The rows of a group lie close to one hidden flat surface of 7 dimensions, which passes through zero. Surfaces can cross.
Known rows, each followed by its group:
[ -9   4  -3   4  15  11  13 -14  -5  -8  -5] -> q_501
[ 17  -1  -4   7   0   1   5 -10  18  -2   7] -> q_317
[-19   3  25   6  14  10   2  -9   9   1  -9] -> q_317
[  7  -2 -14  -6   0   3  -4  -8  11  -6   4] -> q_367
[-4 -3  9  3 -2  9  3  7 -5 15  3] -> q_156
[  7  11  19  -8   2 -11   0 -21   2 -10   9] -> q_689
[ 10   0  -8   5   0   6   7 -11   4   0   1] -> q_117
[12 -9 -9 -6 -5 -5 -2 10  4  1  1] -> q_501
[ 2  1 -6 -3 -8  4 -7  3 11  3 -2] -> q_300
[ -2  -7   2   3 -15   0 -19  -6   5   8   5] -> q_923
[-15   7   3   1   2  -7   2  -3  -2 -13 -11] -> q_156
[  0   5 -17 -11  -4   0  -6  -3  -7  -6   5] -> q_156
[-22  24  16  22   3   3  -4   4  -5  -1  -3] -> q_317
[ 18  -4 -10  -6  -6   4   8  -2  24   1   2] -> q_689
[  1  -7   4  -4  -1  -9  10 -11   9  -9  -2] -> q_117
[-19  -3  10   1   6  -5  -9   4  -9  -1   6] -> q_317
[  6   3  18  14 -13   5  19   8   1  18 -14] -> q_923
[ -3 -13 -13   3  15  -4  -9   2   0 -11  -2] -> q_923
[-20   6  -8   8   5  13  -1 -13 -32  -2 -19] -> q_182
[ -1  10  -3  -4  -2  11   5  -6   6   1 -12] -> q_367
[  7   3 -14 -10  -5  -5 -16  13  -6  -5 -14] -> q_300
[  7  10  -2 -20   4   1   3  -5  -8  -8 -17] -> q_300
[13  5 -4  5 -3 -2 17 30  9  4 -8] -> q_117
[  2  -6  14  10  -1 -12  -6  20   7   4  -2] -> q_156
[ -2   1  -8   5  -7  -8  19 -15   5 -13  -4] -> q_182
[ 16  -4   4  -6  -5   3  11  -5  30   1 -10] -> q_689
[-10   0  -5   0   6  -3 -35  31   4   1  -3] -> q_156
[ -4   2   8   7  11   0   9   6 -16  -1  -7] -> q_367
[  2  -3   8   9  -2 -14   4  15  -8   3  13] -> q_367
[  3   9  -7   5  -3  -4  -3  -1 -10  -4   7] -> q_317
[ -8   5  13  -8   3 -15  -6  -5   4 -14  -2] -> q_923
[ -9   8  10   1  -7  -4  -5 -25  -9  -7  -8] -> q_501
[ -9   4   6   0 -11   9  -9  -3  -7  13   2] -> q_923
[  6 -15 -22   2  18  11   2 -12   6  -2  26] -> q_300
[  4 -12  -5  -4   5   5  -5 -34   1  -5   4] -> q_117
[ -9 -10   1   3   6  11 -14  -6  -4   9  11] -> q_117
[ -4   7   3 -13  10 -10   0   9  -6 -15  -9] -> q_923
[-15   2  13   1   0  -3   6   3 -15   0  -7] -> q_317
[13 -5  3  5  7  7 -7 -2 10  8  4] -> q_501
[  2  -2  -9  15  -7 -13   0  -2 -18  -3  19] -> q_689
[ -6   9   3  -6 -10  -3  -7  12  14   1   4] -> q_689
[ 2 -2 -9  8  9 11 14  7  8  3  3] -> q_501
[ 19  -8  -4  -2  11 -14   9   0  15 -11  19] -> q_501
[ 16  19 -14   6 -17  -6   4  -1  -2  -4   8] -> q_317
[  5   7   5 -12   2   4  11 -10   0  -2  -6] -> q_300
[ -1  10  -8 -25  14   9   6 -15  -4 -13  -4] -> q_300
[ -1  -2 -17 -12   3  17   3  -8 -12   5  -2] -> q_156
[-15   7   6   5 -17 -14 -33  10 -17   4  10] -> q_367
[-20   7  26   8   4 -10  -9   2 -14  -3  -6] -> q_689
[  6  -1  -6 -12  -4   2   0  -9  -3  -2 -10] -> q_689
[  5 -10  13   3   2  -5  -9  10   3   8   1] -> q_117
[ -9  -3  -5  -2  17  11  16  -3  -7  -5 -10] -> q_501
[  9  24  12  12 -13  -7   5   3  -3   1  -5] -> q_117
[-21  11   0  -6   4  -2 -10 -21   4 -17   4] -> q_367
[  1   1  -8   0   1  10 -10   3 -10   7   0] -> q_182
[  2  11  -7  -2  13  -1  19   8  -1 -11   1] -> q_367
[10  2  3  8  2  5  9  8  2  6 -8] -> q_117
[ 19 -13   3   1  -7   0  -7  -2   8  11  -6] -> q_501
[-14   4   4  -2  -1  -9 -11   1  -2  -7   5] -> q_923
[  7  -1 -10   7  -7   4   5  -2   5   6  15] -> q_923
[  2  -1 -19  -3   6  -3 -19   7  12 -11  -3] -> q_156
[-15   6  11   5 -22   3 -12  13   6  17   8] -> q_300
[  3   1 -15  12  -2   5 -12  24  17   5  -2] -> q_317
[  3  -7 -14   7 -10   0 -17  13   9   5   4] -> q_300
[ 37 -20  -2   9  10  -9   7   5  10   2   2] -> q_182
[  4   2   2 -10   1   0   1 -12  -5  -3  -5] -> q_689
[-10   8  -7 -10  -1   6   4   2  -1  -2  -2] -> q_182
[ -3  -6   3 -20   8  -7 -13   9   3  -7  -3] -> q_182
[ 3 -6 -3  2  7  8 -2 -4 -7  3 -8] -> q_182
[-11  -5   5  -6  13   6  -1  -9  -7  -3  -6] -> q_367
[  2   0   5 -12   4   7   9 -12 -24   5  -3] -> q_156
[ -3  11  24 -10   7   4  23  17  16   6   6] -> q_182

New rows. What belongs after each?
[ 5 -3 -3  3 19 15  1  6  4  6  2] -> q_501
[ 2  7 -2 10 -4  1  9  1 -5  2  3] -> q_182
[  9  -6  -6  -7  17  16  -8  27 -13  13 -22] -> q_117
[ -7  -4  -5   9 -11  -9  23   1   5  -7 -13] -> q_156
[ -9  17   6   7   3   9   8  -7  -4  -3 -19] -> q_367
[ 10  11 -12   2 -11  -2   6   3 -14  -1  -4] -> q_317
[-3  1 25  3  3 -5 19 -1 16  1  0] -> q_182
[-14  17  -7 -18   6  12  -2  -8 -26  -1  12] -> q_689
[-12  -4   3   7  -3  -7 -13  19  -9   2 -12] -> q_923
[ 8 -5 -4 10 -6 -1  7 10 13  4 -3] -> q_317
[ 16  -3   1   5  11 -11  22   9 -11  -7  -8] -> q_182
[ 3  2  0 -4  1 -2  3 -3 -5  0 10] -> q_300
[-13 -18  17   3   9  -9   5  -5  -4  -1   7] -> q_317
[-13  11   3   1   4  16  12 -16 -10   5  13] -> q_923
[ 11  19   3  -6 -16   2   6  -6  20   0  -1] -> q_317
[  6  -9 -11  15  13 -13  14   4  11 -15   9] -> q_923
[ -2   3  -2   3 -11   1  -4  -3   3   4  13] -> q_923
[ 12  -2  -3 -14   4 -10   2  17  10  -5   6] -> q_182
[ -6   4   5   1   1   1   8 -16  -2  -6  -4] -> q_117
[-8 12  6  6  0  2 19  2 -9  0 -3] -> q_182
[  8 -11   1  -5   4  -3  -5  -4   3  -1  -3] -> q_117
[  2 -12  22   6  -2 -15  -1  21  12   6   4] -> q_117
[ 8 -2 -2  3  5  1 10  2  3 -1 -4] -> q_923
[ -1   8   1 -12  -2   7   9  -8   3   0  -1] -> q_689
[ -3 -11   3   3  -7 -10 -15 -15  10  -5   1] -> q_182
[ 20  -3   1   3 -12 -13  -1  11   0   1 -15] -> q_300
[ 4 -1 12  5 -2  4  2  0 14  9  6] -> q_182
[  0  -1  -4   6  -5  -3  -2   0  21  -6 -16] -> q_300
[ -7   3   4  -4 -13 -15  -1  17  -1   0   7] -> q_501
[  0 -11  11  -6  -1   0   0   5  -7   8 -17] -> q_501
[ -6   6 -10 -11  -1  -6  -5   9  -9  -7   1] -> q_182
[  4   8  -1  -3 -13  -3  -5   8  20   1   6] -> q_317
[  2  -5   0  13  -5 -11   1   6   8  -1   3] -> q_923
[ -1  -7  -1   2  10   3  -5   5 -21   4  -3] -> q_300
[ 22  -9 -11  -2  -1  -4  -1   3  -3   1  -1] -> q_300
[-10  11   5   7  -1  15   6  -1  -7  10   0] -> q_182
[ -2  -7  -4  -9   2  10 -13   1  -9   7  -8] -> q_367
[ 11 -15   7  -4   8  -5  11   8   5   2  -3] -> q_501
[ 0  4 13 -1 -6  0 10 -4 -5  9 17] -> q_300
[ -7   2 -18  -1  -1   9  -5  12  -2   4  13] -> q_117
[ -7   6  -5 -13  16   2   2  -8 -13 -12   4] -> q_300
[ 10   0  -5  16 -15 -13   3  11  17   0  14] -> q_317
[  5  -8 -11   3  -5 -12 -23  13  -6  -2  -1] -> q_689
[ 14 -16  -8   5   7 -23  -7  22  12 -15 -15] -> q_923
[ 1 -5 27  7 18 -8 16 19 13  3 14] -> q_501
[ 11   2   7 -12   0   8   7 -16   5   4  -5] -> q_923
[13 -8 13  8  0 -4  2 20 17 12 11] -> q_501
[-7  7 -6  5  0  5  8  0 -5  2 14] -> q_923
[  1  -6  -7  -5 -16  -8  16  12 -16   6  -3] -> q_156
[-14   4   0  -2   3  -9  -8  -5   0 -11  12] -> q_923
[ -1 -13  -2 -23   2  14   1  11   8   9 -22] -> q_317
[ -1  -5  -2  -6 -10   1 -17  -6  18   3  10] -> q_182
[  5   3  18   3   4 -12  -1  19  -4   3   5] -> q_182
[  5 -23   7  -8   2 -13 -12 -13  10  -5   8] -> q_117
[-12  -1  18  15  -9  -1   0   6  -4  15  15] -> q_300
[16  9 -9 -2 -9  2  7 -4  4 -1 -3] -> q_317
[ 13  -3 -10   6 -18  -6 -10  18   7   8   5] -> q_923
[-1  2  3 -5 -7 -6 -9 -6  5 -2  8] -> q_923
[ -3 -13  19 -11  -2 -21 -10  -8   4  -9  -1] -> q_117
[10  0 -6  2  0 -9  5  5  9 -6  5] -> q_923
[ 13  -3  -3   8   0   5  -8 -15   3   5   8] -> q_117
[-18   0   7  18  -6  -8  -5   7  -2   1   6] -> q_923
[  8  -1  -3   4 -14 -16  -4  12   7   1  21] -> q_367
[-13  16  -5  11   8   9   7  -1   2  -3  11] -> q_501
[-11  -5 -16   0   9  11 -12  -1   9  -4  -2] -> q_300
[  2  25 -14  14   2   0  -4   7 -14  -8 -13] -> q_367
[ 1  6 -3 -3 -3 -7 -3  3  0 -7 -4] -> q_300
[  7  -5  15   4 -13 -11  -4   0  14   2  -8] -> q_923
[  5  14   2 -11  -7 -11 -14   3 -12  -7 -11] -> q_117
[ -4   2  14   4 -11 -19  22  -3  -9  -8  -6] -> q_156
[ 12   9  -6 -17  -3   6   0 -13   4  -3   0] -> q_317
[-1  0 12 15 -2  2  0 12  4 12  7] -> q_117
[ 5 -7 -7  8 -7 -2  4  6  8  3 -1] -> q_689
[ -6  17  -5   0  -6  -2  19  -9  -1 -11  -5] -> q_117
[  4  -8  -1  13  -6  -1  -1 -18   5  -1  -2] -> q_182
[-26  -1   9   2   1   2   3   3  -2   1   9] -> q_117
[ 10  -9   0  -5  10  -3   5 -11  10  -9  -6] -> q_923
[  3  10  -5   3 -12   6   4  16  -7  12   4] -> q_923
[ -4  -4  13   0   6  15   8   0 -10  12 -22] -> q_367
[-16   5   5  -3   3   6 -12  13   4   4  -6] -> q_317
[ 10   5  -8   3 -10  -1   3   7   7   1  -1] -> q_317
[ 21   8  -5 -21  -5   2   2  10   0   4 -11] -> q_923
[-13 -19  -1  24  10  -1  -4  -1  -1  -1  -3] -> q_923
[-16  -3   7  11   3  10  -2  -7  -2   9  13] -> q_117
[ 11 -22 -21   2   2   5   4  -7  21   1  20] -> q_117
[-2  7 -7 -7 -7 13 -6  3 10  9 11] -> q_182
[  4  13 -12 -18  -3  25   5  14  19  15  16] -> q_182
[ -2 -18  21  -6   6   1   9  -9  25   3  -1] -> q_317
[  5   4  -4  -2  -5  -8   5  -9 -17  -5   7] -> q_317
[  5 -11   7  12   7   1  14  -6  13  -1 -13] -> q_156
[ -5   3  -4  -4 -10  -4  -3  -3  10  -4   8] -> q_182
[ 7 -6 -3  3  4 -7  3 -2 -5 -6 -5] -> q_182
[-19  14   4 -32  -2   7   0  13  17  -1   8] -> q_182
[ 5 -4  6  9 -4 -8  5 -3 13 -2 11] -> q_317
[-21   2   2   1   2  10   4   2  -6   2 -13] -> q_156
[  5  12   7   7  -2   8 -31  -8   3  10  11] -> q_501
[-4 -5  2  5  9  5 -2  1  2  1 -3] -> q_317
[ -6 -10  14  10   5   6  -6 -17  -2   5 -11] -> q_182
[ -3   4   2 -23  -6   4  -9   2   3  -1 -23] -> q_689
[ -5   6   6   7  15   7 -15 -11  17  -4  11] -> q_317
[ 10  -2 -23  -5 -15  -5   3   3   3  -2  11] -> q_156
[  6 -15   9   9   5  -2   1   2  -9   9  -3] -> q_367
[  0   3   1 -12  -8  -7   1  -5  -9  -3   4] -> q_317
[-10 -11  17  12  11   7   2   6  23   6  -9] -> q_317
[  8  -2  -9  -6   4   0  -2   0 -12   2  19] -> q_300
[-13  -5   1   6   8   8  -4  -8  -7   1   0] -> q_923
[  8  -8 -15  -7  12   5  -6   2  -8  -3 -11] -> q_300
[ 10 -21   0  25   3 -11   6   5  17  -3  -8] -> q_923
[-12   6  17   3   5   8   1  -1  11   3  -9] -> q_317
[ 13  -8 -12  -4  11   1  -5 -18  -8  -7  12] -> q_317
